The same things were measured in two ways. Each way mixes the same 10 hidden numbers, adds some noise and spreads widely along 6 directions of its own, which tell nothing about the thing.
In the rows, 128 means zero.
Some things both ways: the first way, then the second way.
[102 143 165 123 161  74 108 179 174 108 141  91 104 185 116 149 154 132
 171 164 110  67 174 133 143]
[156  82 136 127 129 142  89  77 119 181 146 113 122 167 125 125  61 106
  99 115  61  47 130  95 128 165 153]

[152 152 114 109 151  72 150 119  72 128 106 128 122 118 134 126 166 146
  93  76  84 140  91 166 139]
[112 112 194 136 161 141 142 156 132 168  69 133 187 114 129 137 107 112
  96 145 115 129  95 117 108  79  85]

[125  82  84 146 118 132 126  84 129 131 133 104 168  91 150 132  98 134
 118 143 117  98  85 134 124]
[164 109 115  66 139 173  73  89 127 124 130 101 112 155 108 120  86 126
 124 163  94  72 103 112 130 154 150]

[ 93 113 108 130 116 182 110 137  99 141 141 139 103 113 145 102 123 109
 111 126 146 126 105 122 112]
[ 83 182 152 138 137 121 155 169 137  96  92 115  95  96 156 107 181 143
 158 140 190 129 103 158 134  81 102]

[134 110 131 133 118 118 134 114 134 115 104 146 143 109 128 103 111 132
 125 128 107 127 114 119 137]
[141 154 137 104 115 129 162 130 165  96  92 128 104 128 110 159 141 161
 128 163 150 129 132 116 131 108 141]

[107 118 106 159 167 134 125 164 116 132 113 101 139 170 139 131 136 131
 131 113 115 100 131 153 134]
[138 128  60 167 106 109 150 130 105 149 156 114 106 132 107  36 135 172
 196  91 179 116 160 173 207 176 133]

[147 143 103 115 143 116 131 150 106 119 118 148 138  92 128 110 157 121
  99 109 119 143 117 141 120]
[129 155 157  95 117 123 121 110 108  39 146 111 100 139  96 117  93 174
 150 194 130  46 144 108 152 147 184]

[115  77 115 127 101 154 132 103 150 114 137 138 145  91 111  96  76 139
  93 169 145 114 115  76 101]
[143 182 117 126 101 121 178 117 139 135 150 103  73 126 102 104 155  92
 140 139 188 129 153 187 165 179 125]

[124 154 147 124 101 120 113 112 156  99  92 122 123 111 101 127 128 126
 141 128 144 157 116 109 162]
[147 115  53 110 130 162  74 178 151 124  94 155 107 140 164 125 123 178
 151  62 125 181  58 104 106 112 164]

[113 173 124  97 149  58 121 127 208  67 155  91 128 161  79 183 151 115
 163 136 149  90 159 125 166]
[129  88 116 152 145 125  68 136  68 142 119 124 146 130 151 129  50 156
 142 105  80  90  80 108  96 133 154]

[173 143 129 132 176  88 131 164 149 142 114 132 139 146 136 147 155 163
 130 138 105 114 149 154 104]
[102  77 117 124 138 163  83 132 120 141  84 156 152 128 210 151  89 173
  92  79  86 119  86 109 112  79 171]

[119  98 125 180 122 154 132 146  74 150 137  98 131 180 179 133 111 144
 155 106 118 114 139 138 155]
[131 166 148  76 156 153 131 163 180 139 108 151 115 122 144 119 164  56
 114 127 169 154 100 133 132 115  98]

[128 110 121 149 116 154 147  78 121 142 104 127 136 141 138 130  94 127
 113 104 131 132 115 124 120]
[162  78  88 174 147 113 146 132 128 197 126 162 175 123 149 127  89 137
 117  92 132 144 160 129 131 121 150]

[ 99 112 158 146 124  94 131 128 171  89 125  87 131 183 118 143  88 157
 163 158 119  83 151  93 161]
[115 103 118 172 121 115 137 163  83 121 101 124 133  82 145 135 111 193
 146  78 132 142 109 156 124  97 144]

[151 122 124 113 121 133  97 124 104 154 105 143  94  52 134  92 167 129
 102 106 135 179  83 147 119]
[120 101 156 192  78  82 165 148  81 160  99 146 155 110 137 144  83 183
 133  80 126 127 158 152 169 143 166]

[148 138 110 129 151 170 110 178  88 167 152 154 141 105 153 132 158 108
 131 130 136 157 137 166  97]
[117 168 147  96 152 128 114 129 113 120 134 120 134 160 135  85  89  54
 122 141 139 106 111 136 177 168 101]

[131 154 136 128 156 115 111 171 140 126 102 133 124 141 151 142 142 143
 157 151 120 114 132 151 124]
[166 117 127 136 105 121  75 110 103  80 163  99 113 152 129 108  75 195
 151 154 115  46 140 109 136 168 202]

[135 124 136 101 150  88 103 146 169 113 149 133 120 113  97 128 160 105
 158 127 133 128 150 145 144]
[126 151 170  95  90 118 158  97 136  98  84 132 103 159 100 185  86 164
 116 195 102  77 140  92 132 134 179]

[117  82 100 156 113 197 105 126  93 162 131  97 158  90 183 138  88 148
 126 196 150 122  93 127  90]
[143 133 101 142 109 127 110 146 113 177 126 117 110  96 173 116 154 121
 157  93 179 148 105 195 133 155 117]

[150 129 108 141 143  88 152 122 130 106 122  99 160 144 129 149 119 168
 111 123 118 114 130 121 133]
[138 121 196 110 134 132 135 122 106 148 132 139 175 119 114 140  81  84
  90 162 122  93 139 135 134 150 134]

[126 159 182  97 129  64 107 113 193 104 126 100  95 128  67 144 166 106
 152 126 126 128 156 121 157]
[184 166 174  81 128 156 134 116 190 181 101  99 111 168  85 132 128  41
  97 197 140 121 124 131 124 164 105]

[153 120 108 118 120 160 140 100  81 169 130 177 105 105 142 108 120 150
  83  93 137 171  91 135  91]
[132 139 194 127 115 139 175 125 173 146 105 160 151 151 120 159 105 119
  63 177 125 108 155 105 111 114 176]

[139 164 142 132 119 145 124 125 170 144 138 161 120 132 136 145 130 109
 142 127 131 122 148 126 106]
[141 182 178 163 124  94 214 167 190 151  71 117 131  98 136 153 195 112
 120 167 212 177 155 166 132  84  73]

[119 137 137 114 145 133 103 164  85 157 106 130  79 129 132 106 176 123
 119 117 122 133 113 160 125]
[ 95 110 161 168 103 116 140 137  95  94 103 113 126  90 145 136 125 229
 143 124 128  81 125 137 124  86 159]

[191 215 134  99 166  59 155 164  94 123  91 125 135  97 113 139 207 156
  61 109  89 149 132 146  98]
[145  87 176 117 161 152 103 123 130 192 130 143 180 123 145 131  92  69
  78 121 103  95 119 118 114 127 115]

[136 165 137 124 133  90 138 156 142  88 106 134 133  98 122  96 152 127
  96 112  97 121 140  99 126]
[127 116 180  86 154 124 116 108 137 101 124 160 134 142 134 151  77 106
 101 152  89  52 150  67 138 111 164]

[134 119  86 105 128  86 147 118 133  82 159 130 154 106 138 134 117 138
 116 136 126  93 117 115 135]
[157 180  85  84 164 163  40 139 125  99 177  82  52 155 139  65 126  54
 165 131 151  98  59 142 112 184 123]

[109  72 134 147 124 124 129  79 141 125  81  98 131 142 122 111  82 149
 120 126 116 113 101 115 140]
[143  90  89 138 161 150  84 131  92 182 139 123 165 137 164  72  71  92
 119  80 120 130 113 157 161 151 128]

Other things, the second way, with their names:
Q873: [ 93  88 171  95 151 152 158 126 146 119  78 179 155  89 157 196 119 153
  71 107  93 115 124  95 112  42 144]
Q159: [142  74  81 149 124 115 139  82 113 151 161 160 160 172 115 123  48 158
 104  75  72  87 157  77 162 165 156]
Q422: [148 117  84 116 109 120 129  85 161 141 166 183  83 197 110 133  79 141
 128 117  87  59 155  49 126 175 210]
Q801: [205 145 102 120 169 123 100 152 192 167 124 118 108 151 140 122 136  56
 136 128 154 150 117 106 109 136  98]
Q645: [153 102 128  88 148 135  63 126  82 134 139 136 164 141 141 129  48  88
 118 101  90 109  89 112 143 176 123]
Q640: [127  97 101 149 130 131  95 123  74 190 155 123 133 151 129  44  68  99
 151  67 112  93 127 156 190 189 140]
Q928: [166  94 166 121 120 122 126  94  91 136 125 121 170 141 108 155  31 130
  89 169  88  80 168 124 146 157 187]
Q949: [161 170 126 116 141 144 133 144 170 122 149 110  82 142 104 104 142  79
 122 139 159 128 120 134 116 148 137]
Q314: [142  59  83 127 140 148 124 121 145 217  93 176 138 124 162 167 102 122
  99  43  84 149 113 109 115 105 141]
Q2: [113 165 155 162 103 107 186 132 141 127 125 134 109 106 129 149 159 159
 132 167 179 107 139 149 100 118 143]
Q743: [148 100 123 147 140 143  99 154 117 123 107 118 154 128 154 127  84 161
 109 103 110 138 105 124 117 107 155]
Q212: [ 86 125 208  65 163 151 120 142 132 104  78 160 154 107 167 167 109  90
  77 124  99 107  95 104 136  73 111]
Q427: [183 154  90 107 113 134  87 122 136 129 158  87  61 155 112  97 120  95
 156 106 139 112 109 142 149 200 135]
Q166: [142 185 155  85 131 150 111 179 153  86  90 105  98 139 110  92 138 112
 149 164 167 147  94 141 150 128 133]
Q479: [ 80 146 217 144 117 104 198 128  86  87  77 119 135 101 105 147  84 156
 111 186 126  82 169 149 161  86 170]
Q807: [125  80  53 178 142  92 133 142  90 136 106 157 143  83 172 162 108 214
 171  68 130 145 114 123 106  85 134]
Q851: [136 122 113 155 125 137 137 123 117  78 134  82  78  94 106 103 138 217
 164 156 149  73 146 150 117  93 186]
Q117: [158 109 108 101 113 146 108 110 139 174 123 169 115 189 109 133  47 112
 113 132  81  98 132  83 124 172 218]
Q33: [107 118  46 126 124 155 133 142 148 100  86 164  68 123 157 148 131 223
 152 100 127 143 101 108  96  65 215]
Q475: [148 102 154 145 107 121 147 120 115 105 141 124 138 125  83 129  90 194
 125 139 109  75 157 107 135 136 179]
Q395: [116 100 201 120 107 115 142 127 105 143  92 164 181 134 111 173  62 148
  93 132  78  92 126  87 133 133 147]
Q517: [178  92  77 124 114 156  92 100 159 126 150 140 121 168 140 154  88 183
  99 118  93 100 120  80  86 145 199]
Q580: [110 108 137 176 155 123 146 159 124 200  88 148 201  98 194 135 131 118
  99  95 156 171 100 157 113  90  71]
Q779: [114 145 151 117 157 121 125 125 129 126 108 134 128 134 167 144  99  89
 108 148 126 101 120 120 125 110 129]
Q219: [135 155 177 134  91 115 131 133  93  69 154  98 105 110  91 108 117 183
 161 182 158  57 142 149 138 160 180]
Q636: [168 167  76 104 142 183  95 138 196 168 159 124  99 182 141  62 151  69
 119 143 179 145  95 142 116 172 138]
Q357: [165 139 117 195 122  80 164 168 128 193  95 111 112 107 124 122 136 113
 168 103 173 169 142 170 134 134 105]
Q103: [ 87  81 173 122 160 142 119 142 114 136  80 170 169  88 174 190 100 155
  93 108  84 102  85  90  75  49 134]
Q644: [187 141 160 128 132 112 136 122 147 118 155 124 128 150  70 146  88 117
 120 193 122  82 145  86  91 160 157]
Q223: [165 112 130 156 126 106 158 113  96 142 165 117 175 151  75  84  57 118
 114 129 125 106 179 138 187 188 139]
Q301: [116 152 164 146 144 111 147 156 124 153 110 148 156 138 140 126  99  84
 110 133 141 134 111 122 123 131 111]
Q954: [155 149 166 145 116 106 142 144 108 130 139 125 125 149  94 125  63  91
 114 141 121 111 145 127 135 176 172]
Q182: [153 145 150 106 118 128 102 125 136 115 174 135 135 187 111  94  78  88
 104 113 108  88 122  91 162 205 136]
Q913: [102 129  85 149 148 150 154 138 170 181  83 159 126 138 179 122 145 135
 115 114 153 156 109 131 111  77 131]
Q97: [147  95 180 110 143 140 121 116 113 111  97 104 152 123 110 164  64 130
  81 130  69  95 126 106 130 107 141]
Q651: [ 91 122 165 195 106  90 195 155 107 176 113 158 171  90 150 112 141 154
 130  91 172 131 157 167 166 117 111]
Q984: [132 143 169  60 136 161 103 101 154  71 105 124 109 170 104 142  86 146
 111 211  92  49 117  68 121 114 178]
Q568: [145 117 133 117 150 175  84 128 138 108 140 111 140 154 136 122  86 132
  81 132  95 104  83 101  86 124 156]
Q519: [163 145 127 103 103 125 102 115 129 104 142 138  93 160 115 137  84 148
 147 179 128  72 138 102 118 173 214]
Q783: [135 112  88 155  93 129 181 138 147 204  82 153 124 119 113 131 149 178
 153 106 160 166 132 154 134 126 138]
Q555: [150 127  68 104 161 148  84 110 151 103 157 134 102 170 149 106  94 123
 131 126 116  93 112  86 122 137 162]
Q521: [168 134  94 133 168 159  93 158 151 137 145 117 130 146 133  83 110 102
 126 133 148 141 101 128 100 129 144]
Q754: [103 104  67  67 144 166 139 112 176 151  59 208 106 141 172 200 112 148
 101 101  92 154  97  76 101  65 173]
Q371: [144 148  51 139 121 112 122 139 112 117 152 129  90 158 115  74 104 144
 182  93 153 131 124 134 172 179 151]
Q368: [172 149 144 126 147 121 171 131 166 182 150 133 120 123  96 121 143  39
 108 131 164 138 153 146 131 155  97]
Q847: [ 98 141 192  87  88 126 158 126 113  67  92 159 115 109 109 176 105 195
 126 175 120  75 138 110 137 109 202]
Q704: [155 146  93 154 128  86 135 120 112 121 173 118  96 136 122 104 109 111
 160  99 148 102 149 133 156 178 126]
Q363: [156 161 162 116 121 122 119 136 170 161  86 134 120 156 143 171 122 101
 120 184 140 120 101 101  83 135 126]
Q583: [128 138 214 102 108  96 164 138 112 106  93 152 183 113 110 165  97 132
 112 164 137 112 148 121 173 139 115]
Q682: [162 136  63 172  90  96 145 159 132 134 118 132  87 146  97  99 121 205
 197  99 158 146 135 124 149 157 172]
Q774: [104 184 208 178 113  64 201 156  81 125  94 113 168 102 132 135 102 103
 125 175 186 138 160 189 171 139 102]
Q293: [168  99 131 132 141 140 123 132 141 168 106 117 132 122 102 127 114 143
 137 142 120 111 123 118 108 115 134]
Q727: [130 136 108 134 131 139 183 149 189 177  84 150  98 126 110 114 172 135
 141 120 162 154 135 129 133  90 126]
Q329: [167 142 129  94 121 133 104 114 111 101 160  95 108 143 111 112  91  91
 119 118 126 104 131 147 170 191 132]
Q181: [ 99 107 159 185 103  90 163 149 115 159  96 175 173 107 180 174 112 176
 106  88 129 130 125 116 115 103 133]
Q791: [185 129  81 176 121  98 138 146 137 219 154 139 145 145 133  96 118  82
 146  89 174 165 142 157 145 196 104]
Q419: [164 122 134 117 164 149  72 144  88 143 161  91 149 153 119  72  50  33
  96  79  99 129  94 149 159 191 110]
Q927: [126 159  98 143  87 122 182 166 164 161  73 168  80 120 139 144 159 160
 153 120 185 184 135 159 127 112 185]
Q579: [135 122 148 128 114 140 119 117  95 132 163 124 141 159 104 107  54  95
  87 100  91  98 120 127 148 192 157]
Q318: [170 191 161  89 136 162 130 159 199 111 110 101  93 140 102 139 164  81
 106 180 167 154  89 129  85 128 114]
Q732: [110 127  76 165 161 138 106 178 109  86 100 111 107 106 164  93 120 191
 163  89 144 150  85 141 115  70 152]
Q74: [155  82  75 171 105 115 117 109  99 107 150 115 107 127  96 118  92 252
 178 120 106  64 140 101 112 135 193]
Q945: [121 142 128 139  90 141 181 165 165 112  88 154 118 124 109 146 147 199
 114 112 147 168 116 122 119 101 163]
Q795: [129 136 155  90 101 138 172 111 182 135  74 151 108 134 118 209 143 147
  91 141 109 129 114  92 107 104 123]
Q195: [125 151 174 104 126 155 116 131 155  95 110 123 107 141 136 134 121 145
 109 186 133  81 117 111 103 106 180]
Q260: [ 95 154 178 175 112  85 201 171 131 165  75 149 151  76 159 148 174 139
 139 120 193 157 137 169 142  91  81]
Q346: [122 157 207 115 136 117 115 137 120  76 117 126 154 148 130 140  79 128
 107 193 119  70 118  90 120 128 147]
Q292: [148 166 182 122 125 125 116 143 118 149 122 104 121 138 121 122 101  62
 119 166 145 112 109 153 120 169 127]
Q845: [170 123 120 131 124 124 123 124 147  89 155  96  97 145  92  81 120 164
 151 123 133  78 163 111 175 145 154]
Q27: [196  96 176  96 107 102 126 106 130 159 120 162 167 163  85 185  39 107
  98 149  77  93 166  72 145 183 168]

Some of these things the first way, each followed by its name:
[163 134 120 113 163 106 126 146  72 174 140 142  84 151 147 132 191 128
 128  66 123 144 131 192 127]  Q195
[131 134 184  95 136  47 130 132 121  91  99 107 113 114 119 109 145 133
 139 129  77 127 133 125 157]  Q357
[115 142 201 101 159  76 134 152 110 103   8 118  99 177  80 102 141 153
 125 142  91 140 134 133 157]  Q580
[126 152 155 158 124 140 121 187 143 117 129 110 153 119 143 126 121 151
 127 181 111 119 156  88 104]  Q212
[ 94  87 108 148 119 138 103 106 108 134 143 112  95 162 156 129 125 100
 187  65 143 123 107 168 195]  Q682
[127 152 122 129 129 132 123 161 153 113 155 146 129 144 131 135 146  98
 151 132 143 103 169 126 133]  Q704
[160 174  95  97 150  79 150 133 153  89 148 160 148 117 109 147 145 139
 105 105 133 132 132 126 123]  Q301
[136 129 142 116 140 138 109 134 164 138 143 140 124 129 114 144 127 112
 155 142 155 147 153 134 115]  Q774
[120 142 116 163 116 140 128 139 142 129 122 149 132 121 175 112 111 140
 127 120  95  95 108 118 118]  Q845
[158 133 141 155 133 131 154 165  80 146 111 126 151 133 150 111 132 160
  90 134  87 128 147 115 101]  Q873
[119  97 146 130 135  80 145 111  43 123  83  90 121 133 157 106 128 150
 117  99  61 121  89 152 165]  Q293
[123 137 112 109 110 106 127  76 160  95  84 131 113 114  97 119 132 111
 118  90 150 137 100 122 163]  Q791
[136 106  86 127 119 141 109  97 125 154 198 117 111 121 157 163 134 117
 156 103 168 125 114 158 135]  Q292
[117 149 108 141 149 175 119 184  48 172 158 122 130 168 180 167 154 113
 154 133 128 121 132 187 118]  Q74
[115  76 113 145  97 157 102 121 117 139 151 127 134  94 181 116  93 130
 160 162 124 106  98 125 133]  Q427
[106 139 123 146 107 186  83 155  97 160 143 113 101 121 147 139 149 109
 161 128 164 161 112 151 143]  Q395
[168 164  92 110 121 173 134 108  92 182 179 181 124  85 148 145 159  96
  97  89 148 166 116 160  75]  Q732
[122 112  97 136 140 122 125 140  82 131 132 104 119 146 160 132 135 150
 131 107 132 117 105 153 147]  Q219
[133 169 117 142 148 146 147 171 104 138 174 126 164 128 149 151 130 137
  99 143 109 125 146 119  79]  Q727
[148 146 126 139 128 127 120 139 113 139 150 127 144  97 159 144 133 137
 141 121 116 157 114 142 118]  Q166
[144 108 145 115 135  95 146 123 153  89 113 121 163 104  70 101 125 119
  96 138 118 138 160  90 127]  Q754
[ 99 142 164 139 107 138 130 136 163 101 112 136 120 172  93 128  82 163
 143 157 142 134 139  78 146]  Q945
[145  95 161 140 139  92 140 111 162 115 107 106 170 132 130 139  78 170
 140 173  97 116 140 106 118]  Q928
[119 174 188 119 120 146 124 140 147 120  74 142 119 130  76 120 129 121
 118 151 128 172 145 100 120]  Q223
[119  81 154 143 118 139 120 135  81 153 167 117  98 176 169 136 104 142
 186 113 134 138 141 144 160]  Q954
[118 145  67 155  99 165 137  95 162 123 170 142 149 115 149 153  93 140
 107 122 154 103  98 103 109]  Q475
[153 168 136  91 114 152 128 112  97 170 119 185  85 116 107 130 162 119
 102 106 152 176 111 151 108]  Q568
[107 111  99 117 136 153 138 136 101 126 144 140 124 161 132 130 106 137
 114 137 154 110 125 126 118]  Q2
[152 145 167 114 109  53 132 122 147  56  48 116 159  50 116  91 124 157
 117 145  78 158  98  92 162]  Q27
[ 94 116 138 145 122 102 156 130 115  84 139 110 144 217 159 161  67 155
 185 135 109  81 144 116 180]  Q644
[126 142 100 126 111 138 111 134 123 121 100 176  97 107 135  95 143 130
 127  90 142 146  87 139 156]  Q182
[130 130 184 109 106  39 126  82 207  76  91 112  87 145  60 112 131 140
 145 106 115 121 140  89 191]  Q419
[169 137  89 132 152 172 144 159  55 179 154 184 156 126 183 138 145 114
 117 107 120 142 133 182  87]  Q555
[118 129  99 172  99 183  92 118 150 141 124 112 139 103 149 138 123 104
 158 117 166 145 109 133 149]  Q583
[128 143 152 118 126 128 114 154 144 129 144 138 100 156  95 137 137 143
 144 143 154 142 155 117 135]  Q579
